The same things were measured in two ways. Each way mixes the same 12 hidden numbers, adds some noise and spreads widely along 6 directions of its own, which tell nothing about the thing.
Some things both ways: the first way, then the second way.
[  3 -14   2  -3 -23  -3  -2   0 -17 -12   8 -10  16  -6  -9   3   2  -8
  -8  10   1 -10   1  12 -19 -17  11   5]
[  0   2  15  16   9  -9   7  11   3  -6  19   9  -7  -3 -12   5   1   5
  -2  16  29  19   1  10   4  -1  -5   8 -12   0]

[ -6  16  -5  14  16  16  -5  -5   9  12  -9   8  -2  -1  -4  -5  -7  -8
  -4   8   0   6  -2  -9   4  11 -14  -4]
[  5   8   5  -3  -9  -3  -5  11  12   4   6  -8   2  -3   3   7  -1  -4
   8 -13  -6   9  -1  -3  -9  -5   5   4  -3 -17]

[ -2  -8  10  11 -17 -16   9   6  -9  -1   3 -27 -13   3 -14  22   1   4
   9  -3  -9  -9  -2 -13  15  21   1  -1]
[ -7   0 -26   7  14   5  -3   6  -3   4  -8   6  12 -11   5   3   3  -6
   2  -9  -3  -1   3   3   7  12 -11   0   6  -5]

[ 14  12   2  -6   1   2   1  30 -24  -8  35  -6   2 -12  -3 -22  13 -12
 -22  -6   9 -13   8   8  -9   4  -8  13]
[  6  22   8 -23 -13  -9  -5 -12  -4   4  16 -19 -20   9  30   5 -21  10
  -6  16   1  -9 -19   5   8 -22  37  -2 -28 -12]

[ 13  -9  16 -13 -13   6   0  19   6 -12  -5  10  -5  10  14 -15   5   2
   4 -19  -4   2 -11  10  -4   6 -10 -13]
[  2  -9   1   9   0   0  -7   2   6   2  -1  -1 -11  -9   0   8  -3   2
 -11   2  12   7  -7   0  -5   9  -3  11  -7  -6]

[ -3  15 -12   9  14  22  -9   2 -11 -16  -6  -1  -3  -6   9   2  -3  -9
   0  -5   3   1  -9  19   8  -3  -7   3]
[  5   4 -13   6   9   4  10  12  -7   4  -8   0   3 -13  15   5   6  -2
  11 -15   0  22   8  -2  15 -11  -6  -5  -7  -4]

[ -9  13  -6   7  -5 -15  -2 -13 -25 -18   4 -12  12  -2   2   4  11  -6
 -16   2  22 -10   3   4  10  -3  15  10]
[ 0  9 -9 -8  6 -5  4 -3 -1 -6  2  1 -1  2  8 -1 -7  3 -3  6 10  3  2 11
  3 -5  0  3 -4  1]

[  8 -28  24  -9 -14  -4  19  12  13  16  -8  16 -10  21   2  17   7   2
  24 -18  -9   8  -5 -25   6  16  -1 -21]
[  1  -1  18   9   8  21 -17  11   3   3  -8   8 -15 -20  -4   1  -9 -12
  -3   6  -9   6  -3 -13  10  -6  -4  16  -6 -11]

[  0  13   2  -4  16  -5  11  21  -9  16  20  -6 -12  -1   6  23   2   7
  12   9   1   0  -1 -14  -3   9  -8   8]
[ -3  -1  14   6  -2  29 -13   0 -12   0  13 -13  -1   6   7   7 -13   7
  12  -7 -14  16 -17  -8  -2   5   5   5  10 -23]

[  5   4  -5   0  18  17  -5  13  -9  -8  -6  -3 -12   7  10   6   8  -3
 -14 -17 -11   3 -12  -8   2  12  -6 -13]
[  1   0  -9   5   6  24  10  -4 -13  -2 -32   9   2 -14   5  -1   1  -2
  14  -1   5  12  -8  -4   2   5 -12   8  13  -2]

[  3  -6  -4 -12  -7  -1  -5 -16  -8   8  -7  30  17  11   5 -15  -1  -5
  10   0  18   6  11   8   0 -18  16 -13]
[  4   3  18   2  10  -2  -5  -7  -2 -14  10   6 -18   1  -2  -2 -10   5
 -17  32  21  -5  -3  11   9   2   4   9  -8  -2]

[ -9 -11  -2  -5 -22  -6   3 -23  -7 -21  -4  -7  24   9 -11   6   8   8
 -13   8   6  -1  -4  -6   4 -12  14  11]
[ 20   0  12   1 -14 -28  15  10  19   7  10  -2 -25   2  -4  -1  16   2
  -3  10  28  -9  18   6  -6   2  -2   5   5  -9]

[  0  13 -14   1   1  -6  -1  10 -17 -14  13 -36 -15   3  -7  12   0  18
  -4  -7  -9  -8   2 -14  21  13  -9   7]
[ 14  -1   5  -8  -7 -12  18 -10   1   5   3  -8  -3   8  12   0  -4  -1
  -2  13  12 -20  -4   7   0   0  16  -8  -5  -5]

[  8   0  -8 -20  -1  12  -7  18   5   5   4 -12 -22   5   3 -20  -3  17
  -2  -8 -30  -1 -10  15  -3   9 -20 -22]
[ -9  25 -26   5  -3  -4   8  19   6   4  13  -4  11  -2  17  -6   3 -10
 -10 -24  -7   7  21   2   1  -3   6  18   4  -6]

[ -5   2  -4   7  13  -6   0  11 -12 -16   6  -2  -8  -3   7  17  27 -21
 -19  -3  13   0 -13  -7   6  13 -13  -9]
[ 10  -8  21 -12  -7   9  -1  -1  -2   7   0  -7   0   0  -1   1 -11   2
  16  -4 -13  -1  -7  -8   0  -9   7   0   5 -17]

[ -1  16  -8   2   2   8  -4   2  -7 -12  -5   8   3  -3   9 -19  -2 -11
  -8  -6  17   4   7  20  11   8  -1   3]
[  3   1 -22  -7  10   9  -8  -6  -9   5 -11   0  -3   4   8  10   2   1
   7  -4   1  -1 -10   4   1   0  -9  -9  18  -3]

[ 15  -4  -3  -2  -7  -2   3   6  -7  -8   6 -16  -1   7 -11   2  -3  26
  -1   2  -7   5   4 -19  13  14   3   0]
[  7  -5   4  -7  -3 -11  -2  -8   7  -4  -2   5  -9  -6  -3  -3   0  10
  -3  20  24  -8  -3  12   3  13  -3   5   3  -9]

[  3 -16  19 -12  -9   2  15  14  31  20   5   7  -7   3   1   3  -9  -1
  31  -5  -8   2   5  -8 -10  -7 -10   1]
[  3   7  -3 -12 -10  -8  10   3  -6  20  15 -21  -1   8  22  -1 -13   0
   0 -11 -21 -23  -3  -3  10 -12  24  -7  -9  -8]

[-18  24 -20  13  -3  19 -16 -19   8  12 -22  20   2   5   7 -18 -17   4
  -3   8  -2  12  11   1  -4   6  11  -1]
[ -4  19  -5   9   0   7   2   3  15  -1   7   3  -1   3   2   7   8 -24
   2   2  12  16  -7   7 -14  -1  10   5  -8  -8]

[ -1 -22   4   4  -1  -6 -14  16  -9  -6   5  39   2   1  -4 -11  15 -32
   6 -12  20   5   2   7 -16  -9   0 -15]
[ 15  13   3 -16 -12  -7  17   3  -4  11   2   1  -1 -11  14  -5   0   3
   2   7  18 -10  -2   1  18 -14  23  -1   1  -8]

[  2  -4 -18  -9   5  16 -13  10   2  -7  -8  25  -8  10   3 -18   5   1
  -2  -5  -2  19  -7   9   8  12 -19 -22]
[  3  -2  14  -4  -8  -2  -9  -3   6  -4   8 -10  -1  -4  -1  -1  -2   6
  -5   7   2 -12  -7   4   0  20   7   4   2 -18]

[  4   3   6   5   4  -7   5   4   0  -1  16 -10  -5 -11   0   4  22 -23
 -10  -1   9 -15  -7  -4   9  -5 -16 -10]
[ -8  -9   3  22  19  10 -14  13  -5 -16  -7  -1  -3  -8  -9   7   0   3
  -6  -6  -9  13   7   0  -2  18 -32  11   3   0]

[ -4 -13  25   4 -26  -6  -2  -7  33   0 -18   1   4  -2   5 -10 -12  -1
  17   1  -1  -5   0   9 -21 -18   8   1]
[ 10   3 -13 -26   4  -9  18  -6  -4  12   7  -3  16  12  19   0 -16  -1
  18  -7  -6   3   4   6  10 -30  16 -14  -8  -8]

[  2   5   4  -7  -4  10  16  -3  -6  18   9 -18  12  -3 -11  13 -23  -1
  19  11  -4 -10  11  -2   5 -11  -6  19]
[  2   7  -8   2  14  11 -15  19 -19   6   7 -11  -6   4   5  19   3  -1
   0 -20 -26   0   2 -10   7 -18  -4  -8  16  -5]

[ 17   8  18  -3 -26  16   5   1  17   2   4  -3   8  -1   5 -24  -8  17
   6  -2 -11  -9   2   1  -5 -11   1   7]
[  2   1 -18  -3   7  -3 -10 -10  -2  -2  -8  -4 -20  -1  21  12   2   1
  -1   7  -1   3   2   9   7  -5   1  -2 -13  -9]

[ -1 -11   9   2 -32 -10   4 -10  -5 -21 -13 -33   9  10  -8  23 -12  29
   8   9 -13  -4  -7  -6   1  -1  16  12]
[ 15 -20  14  -6   3   2  -4   7   7   6   9  -1   6  -1 -11  11  -4  -7
   3  -7   0   2   1  -4  -3  -8   4  -3   7 -15]

[ -4  17 -13   1  12   1  -6  10 -18  -9   1   2  -7   4   7   0   8  -4
 -14   2  10   6  -5   0  12  22 -15  -6]
[ -2   9 -17  -8  -7   0  -4   9   3   3   4  -2   3  -2   1   4   9   6
   9 -18   4  11   4   3  -7   1  -5   9  25 -12]

[  3 -33  11  -2  -7   2   0  -6  28   7 -10  19   6   0  -5  -2  -5  -2
  21   5  -2  12   2   5 -22 -23  16  -9]
[  9 -16  -1   0  -1  10   8   7  -5  13  -2  -5  14  -5  -1  -6   0  -2
   2 -17  -8 -18   1  -6   8  13  -3  -3  26  -9]

[  0 -14  -8  10  -7   7 -14  -5   1   5  -8  26   5  -2 -11 -12   3 -23
  -4   9   6   8   3   1  -8  -1  -3 -24]
[-20   1   7  12  17   1 -18  11   3 -23   7   8  20 -21 -22   0   1   4
 -12   4   8   8  -5  12   0  26 -16  17  -6   1]

Other things, the second way, with their names:
q81: [ 12   5 -12   2   0 -17   5   4   6   4   3  -2 -12   0  13   6  10   3
   0   4  19   0   9   8   5   2  -4  -6  -1  -8]
q947: [  5  -3 -29 -12 -16 -29  20 -17  11  29  11 -13 -10  27  21  -1   2  -2
   1   5   8 -40  -2  16  -8  10  17 -16   6  -8]
q10: [ 13   6   6   7  -4  -1   2  17   3   6  25  -5   1   5  -1   1  11  -1
   6 -10   4   2  13  -1   4   7   1  -3  23 -23]
q917: [ -5  11  -5  -4  -2  -8  13  -2   0  -1  -3  -5   3   7   4   5  -2  -2
   5   2   2   2  -6   9 -11  -4   4   2 -10   2]
q698: [  2 -12  12   0  -7   4   2 -14   7   8   2 -13  -3   7   4  16  -9  -8
   6   6  -2   2 -26   1 -14  -2  21  -7 -26 -11]
q218: [-22  19 -42   1  20  -2   3  -2 -10   1 -12  11  15  -8  15  -7  -4   4
   4   0   8  -1  -5  17  15  14 -16   0  -5  10]
q783: [-10  19  -4   9  12   2 -16  23  -1 -17   3 -16  20 -18   5  14   3 -11
 -19 -27 -19  14  -2  -3  -4   1  -2   6 -24   5]
q545: [  0  10  11  -8  -7 -17  -4  12  13  -4   8  -7   3  -2 -14   3  -2   0
 -16  -2  10  -9  -9   5 -18   1   0  10  -4   5]
q990: [  2   4 -13  -7  11  20   4  -4 -15  -2  -9   1  13   6  12  -2 -15   0
  11  -8  -8  10  -3  -2   4  -5  -5  -1  14  -6]
q956: [  8  21 -12  -7   4   2   9  12  -8  -3  -9   0   6 -12  13   3   9  -6
   0 -10   1   7   9  -1  10 -16   3   2   2   2]
q18: [-11   9   3 -11  -5  -4  -5  -8   6  -8   3  -6  11  -7  -1  -4  -4   4
  -6   8   9  -8 -18  14  -3  14  11   6 -13  -1]
q457: [ -4  -3   7  -1  17  14  -5  -3 -16 -10  12  13   7  -1  -3  -6 -16  26
  26  11  15  30  -4   8  21   2 -14   3  10 -16]
q542: [ -8   6 -13  -2   1 -12   1  -2  -2   6   3 -11  -5   1   9   5   6  -1
  -4  -1  -9 -23  -3   8   3   6   5  -4  -7  -1]
q786: [  6  -7  16   3  12  12   0   6 -10 -10   4   3   9  -7 -11  -5  -3   8
   3   1   4   5   4  -1  11   9 -11   4  16  -8]
q929: [ -4   1 -14  -5   9 -14   2   5   1   8   6   9   7  -5  -1  -1  -7   9
   6   2  14   0  -1  12   9   0  -7  -2  -1  -2]
q353: [ 17  -6  -6   6  -8  12   5  13  14  19   5   5  -3   9  -2   7   6 -17
  14 -17   6  15   9 -10 -16  -5  -4   4  34 -25]
q120: [-11  -5  -2  -1   9  -6 -10   0   5  -9   1   0   7 -13  -4  -4  -5   8
  -6   1   0   0   0   9   6  16 -12  10 -12  -3]
q434: [ 13   5  12 -14  -1  -3  17   2   5  13  -4  12  -2   2 -10   3  -8 -14
   5  17  16 -10 -10   0  -6 -26  16   0   1   3]
q217: [-13  -4  14  11   2  -4  -3 -10  -8 -10   7 -10   0   1  -8   5  -5  16
  -5  20  10 -13 -22  14  -4  31  -1   0 -13  -1]
q267: [-10  -7   6  -1   9  18 -14 -19 -19 -17  -9 -11  15   0  -4  16 -12  12
   1  11  -5  -3 -33   8  -9  21   1  -4  -2  -5]
q672: [ 25 -11  12 -20  -3  10   6  -2   1  10  -2   0   4   4   3   1 -10  -7
  14  -4  -4   1   2  -8   2 -21   9  -6  16 -19]
q843: [ 13 -22   8   7  -5  -3  18  -3  -7  17   0 -10  -7   0   8  -3  -5   9
   5   2   7 -15  -4  -2  12  12   1 -10   0  -9]
q192: [-4  2 -6 -4  4 -2 -6 -8  1 -8  3  3 -4 -5  5  0  5  6  1  8 10  6 -1 13
  7  6 -1  5 -3 -8]
q319: [ -4  -8 -11   2  -5  -3   0 -20  -2   5 -18   2 -20  -7   5  -2   0  11
 -14  27  24 -31 -21  11   2  32  -2   4   4   1]
q25: [ -4   0  -5   7  -5   0   5   0   9   8  -6   0  -8   1   0   0  -3  -2
  -2   2  10  -2  -6   2 -14  13  -6  12   5  -5]
q865: [ -4  20 -26 -17 -21 -18  -5   1   8  11  16 -16   4   4  21  -2   3  15
   3 -15   7  -7  -2  12  -3  13  11   3   9 -17]
q615: [ -6  -1  -9   5  13 -10  -1   4  -2 -10  16  -4   4  13  -8  12   1   6
  -6  -5   8  11   2  14 -11   2 -12   0   2   5]
q756: [  9   1  -8  14   5 -17  12  16  17  -5  -7  19   1 -20  -8  -6  11   0
 -10   7  43  15  18   9   0  16 -22  15   1   0]
q816: [  7 -11  17  -9   3  15  -6 -13 -10   9  -5  -7 -16   2   3   8  -9  -6
   2  14 -13 -20 -20  -5  10 -12  18 -10  -7  -8]
q802: [  7  -5  -4 -14  -3  -4   8  -7  -9   9  -3  -7 -14  13   4   6  -2  12
   6   1   3 -10  -7   3  -4  -9  -2  -6  13   1]
q199: [  0 -10   7   2   1  33  -4  -8 -16   0  -1  -2  13  -3   5  -7 -14   8
  12  -3  -8   3 -16  -6   9  20   2   3  23 -21]
q467: [  9   8 -13 -17  -2   6  14  -9  -7  15 -26  12   1  -5   8   3  -6  -1
  24  11  15   2 -19   2   3 -16   5  -7   7  -4]
q600: [ -3   7  -3   0   3   4  13   0 -11  13  10   1   3   2   6  -1  -5  -8
   1   7  -3 -22  -7   2  13  -6  20  -3   2  -4]
q440: [  6  -1   8 -10 -10  -9  12 -10   2   3   1  -3 -11   8  -5  -2   2   3
  -9  18  19 -25 -11  10  -7   6   8   3  11   3]
q160: [  9  -4   7  -7  -1  -4  -6  -5   3  -3  10  -3 -13   1  10  -7   0   5
  -1  11   2 -11  12   6  16   9   4   2   7 -21]
q647: [ 11  -6   0   5  -6  15   6  -7  -4   6 -18   0 -12  -4  12  -1  -2   5
   5   5  13   3 -10  -5  -1  14  -5   5  12 -10]
q697: [-16  -2  20   0  22  33 -17   3 -15  -7   6  11  14  -8 -19  -2 -16  -5
   7   5 -16   2 -19  -4  13  -3  -3   5   8  -4]
q655: [ -9   6  -4  16  19   8 -17   8  -6 -20 -13  11  -7 -16  -7   3  -2  10
 -11  13  11  11   0   5   4  21 -29  19   5   0]
q994: [  3  10  -3 -11  16  19  -7   3 -24 -10  -7   0  15   4  -4   5   5   7
  20  -3 -12  -5  -3   1  11   1 -13 -13  38 -10]
q898: [ 18  -2  -7  -2  -5  20  -2   6 -10  15   0  -2 -11   8   4   0   6   3
   7 -11   1 -10   1 -10   3   5  -7  -2  56 -18]
q148: [ 30  -5  12  -2 -10 -13   5  13  -1   2  10 -16   2  -3  11  12  -1  12
  -1 -10  11  11   2  -5  -1  -3   6 -10  -2 -16]
q366: [ 11  10  -9 -23 -19 -24  16  -5   3  15   0 -15   8 -10  24   8   1  -4
  -6  -1   3 -24 -11   6   6 -14  42 -11 -23  -5]
q88: [  6   5  10 -14  -8 -11  -1   2   6   5  -1  -2 -14 -10   6  -9  -3   1
  -5  12  -3 -24   8   0  13  -2  10  10  -4 -10]
q848: [ 22 -11  21  10  -4  -3  16   5   1   7   2   2 -15   3  -8   9   8  -3
   4  11  21  -1   1  -2  -5  -3   0  -5   8  -7]
q140: [ 11 -11  11  -3   0  -3   6   0   7   9   5   0  -1   3  -1  -1 -11  -1
   7   5   4  -2  -1   0   2  -3   3  -2  -3 -14]
q181: [ 14   2  -2  -5   1   2  12   6  -3   7   6   3   9   2   7   6  -8  -1
  10  -8   9  18   1  -1   1 -18   7  -1   5 -10]
q881: [  6   0   4  -4   7  -1   2  -2   2 -10   8   1   4  -1   2   1   1  -1
   4   3   7  14  10   8   5  -5   2   4  -1 -11]
q722: [  8   9   5  -8   1   0  -6   2  -4  -8   6  -4  -3  -1   9   7  -6   2
  -6   5   2   2   2   1   2 -10  10   6   0  -9]
q671: [  4  -7   2   3   1   6   7  -2  -1   6   2 -10   0   2   9   6  -5  -7
   0  -6  -8   2  -7  -2  -2  -2   9  -2 -11  -7]
q122: [ -5   5   8  -2 -10  13  -5 -11   0   0  -1 -12   3  -2   5   7  -8  -3
  -5   7   2  -4 -32   1  -9  12  22   2 -13  -8]
q905: [ 17  10   3 -11  -7   7  21  -2   6   7   0  12 -16  11  10  -2  -8 -13
   8  11  16  17  10  -2  -6 -35  17  14   7 -11]

Some of these things the first way, each followed by its name:
[-14  -7  17  19 -24  -8  -6   1 -12 -10  -9   5   9  11 -12  15  -4 -12
  12 -10   6  -9   0 -17  -5   1   3  10]  q366
[ 10  -9  21 -21 -21  -9   2   9  21   6  -8  -8 -12  19  19  -6  -1  30
   9 -15 -21  -5  -6 -16 -16  -4   5 -15]  q905
[  2  -9  10  -3   0   3 -15  16  10 -13   4   4  -1  -2  -9 -21 -10  -5
  20  -9   2  -5  -9  21  -8 -18 -27   2]  q148
[ 11   7  -1  -2  12   5  -2   7   5   4   9 -23 -10 -10   2 -10  -4   8
  -8   1 -11  -7   1   5  -8  -5   2  -2]  q990
[ 10   6   9  -3  -3  10  12  -9  11   0   8 -13  22 -11   4  -5  -7   1
 -11  12   7  -5  13  -8 -16 -22  15  24]  q802
[  8   4  -2  -3  -4  19  -2  24   5   3   8  -2  -8   2  -1  -8 -10  16
  -3  -4 -19   6   7 -14 -20   9  -1   9]  q122
[ 13   2 -22   6  32  21 -18  -1   3  10   7  22   0 -19   0 -21   1 -22
  -5  15  11  10   5  17  -7 -19  -5 -23]  q786
[ 11 -11  -7 -18 -16   6   1   1  12  -2   1  10  -3  11   2 -13   0  29
  13   4 -10  14  -4   4   9  -1  -2 -15]  q160
[-13 -29 -11 -22 -33   5   3 -12  -3 -14 -10 -17  20  14 -26  13 -19  19
   2  12 -20   7   5  -1 -11 -11   7  16]  q994
[ -1  -4   3   3  -7  -8   5   2  -3 -10  -6   2  -4   9   3  14  10   0
   4  -4   8   5  -6 -12  17  15  -4  -9]  q120
[ 10 -27  14  -2 -29  -2   6   0   0 -13  -3 -15  16  -4 -17  -6  -7   1
  -6   9  -6  -2   3  14 -16  -2  18   7]  q929
[  7  22   5   7  -3  23   0  19  22   4  -6 -11 -18   0  16  -4 -16  15
   7  -6 -19   1   0 -15  -4  14 -17   5]  q698
[  1  10  -4   9   0  -3  -8  10  -5 -11  13   5  -7  -8  -4 -21  10 -17
  -2  -7  16  -6   2  14  16   6 -17  -4]  q81
[-16 -15   2  -7 -21  -9   7  -2 -18  -8  -4   2  12  14  -8  26   5 -11
   2   0   6  -1  -1 -12   0   3  -1   6]  q217
[ -1  -8  12   5 -19   3   9  -4   5   0   0  23  15  -1   9   4  10 -21
   4  -1  17  -1   8  -6 -10 -14  15   4]  q816
[ -7  22 -14  10  17  25 -14  -7   6   8 -11   6  -2  -6   7 -17  -4 -23
 -22   0  -2  -2   0   0  -3   0 -16 -11]  q917
[  3 -20   7  -3   3   6  -4   8   9 -14  -2  27   2  -7  13 -10  17 -30
   7 -10  16   4 -11  31 -11 -19  -3 -15]  q843
[-10   0  -1  -3 -23  -2   1 -13  -5  -9 -19  20  13  21  11  11  -2  15
  14   3  11  12  -2  -8   7   2  13   1]  q192
[  0   3   0   2 -17  15  -7 -15  31   1 -11  20  10 -12   6 -49  -2 -13
 -15   5   4   3   9  31 -13 -11   9  -7]  q947
[-18  11 -11  12  -5  13 -15  -5 -13 -18   0  -2  10  -7  -8  -7  -2 -24
 -11  -1   6 -10   0  14  -2 -11 -10  13]  q783
[  5  -6  -1   0  16  -8   1  15 -11   6  15   2 -10  -2   1  16  12   2
   5   7   2   4  -5  -7 -11   1   8  -8]  q199
[  2 -11   4   9 -12  -3  -5  -8  -8 -22   1  -9  12 -13  -4  -8  18 -16
 -28   8   6  -9  -9  21 -13  -9  16  -4]  q140
[ -2  -2   7   4  -3   8  -9 -18   1   1 -20  -5  17   2  -3  -4 -23   8
   7  10  -5  -2  -2  14 -20 -20  20   6]  q181
[ -4  -4   1   7 -28  -5 -10 -18  -5 -20   2  -5  21  -7  -2  -7  10   1
 -16  16   7 -10  -4  10 -19 -26  21   6]  q881
[ -2   1  -3 -15 -25  15 -10 -13   9 -15 -15   1  20  -3  10 -29 -14  -4
  -9   8   1  -3   1  36 -18 -24   0   3]  q615
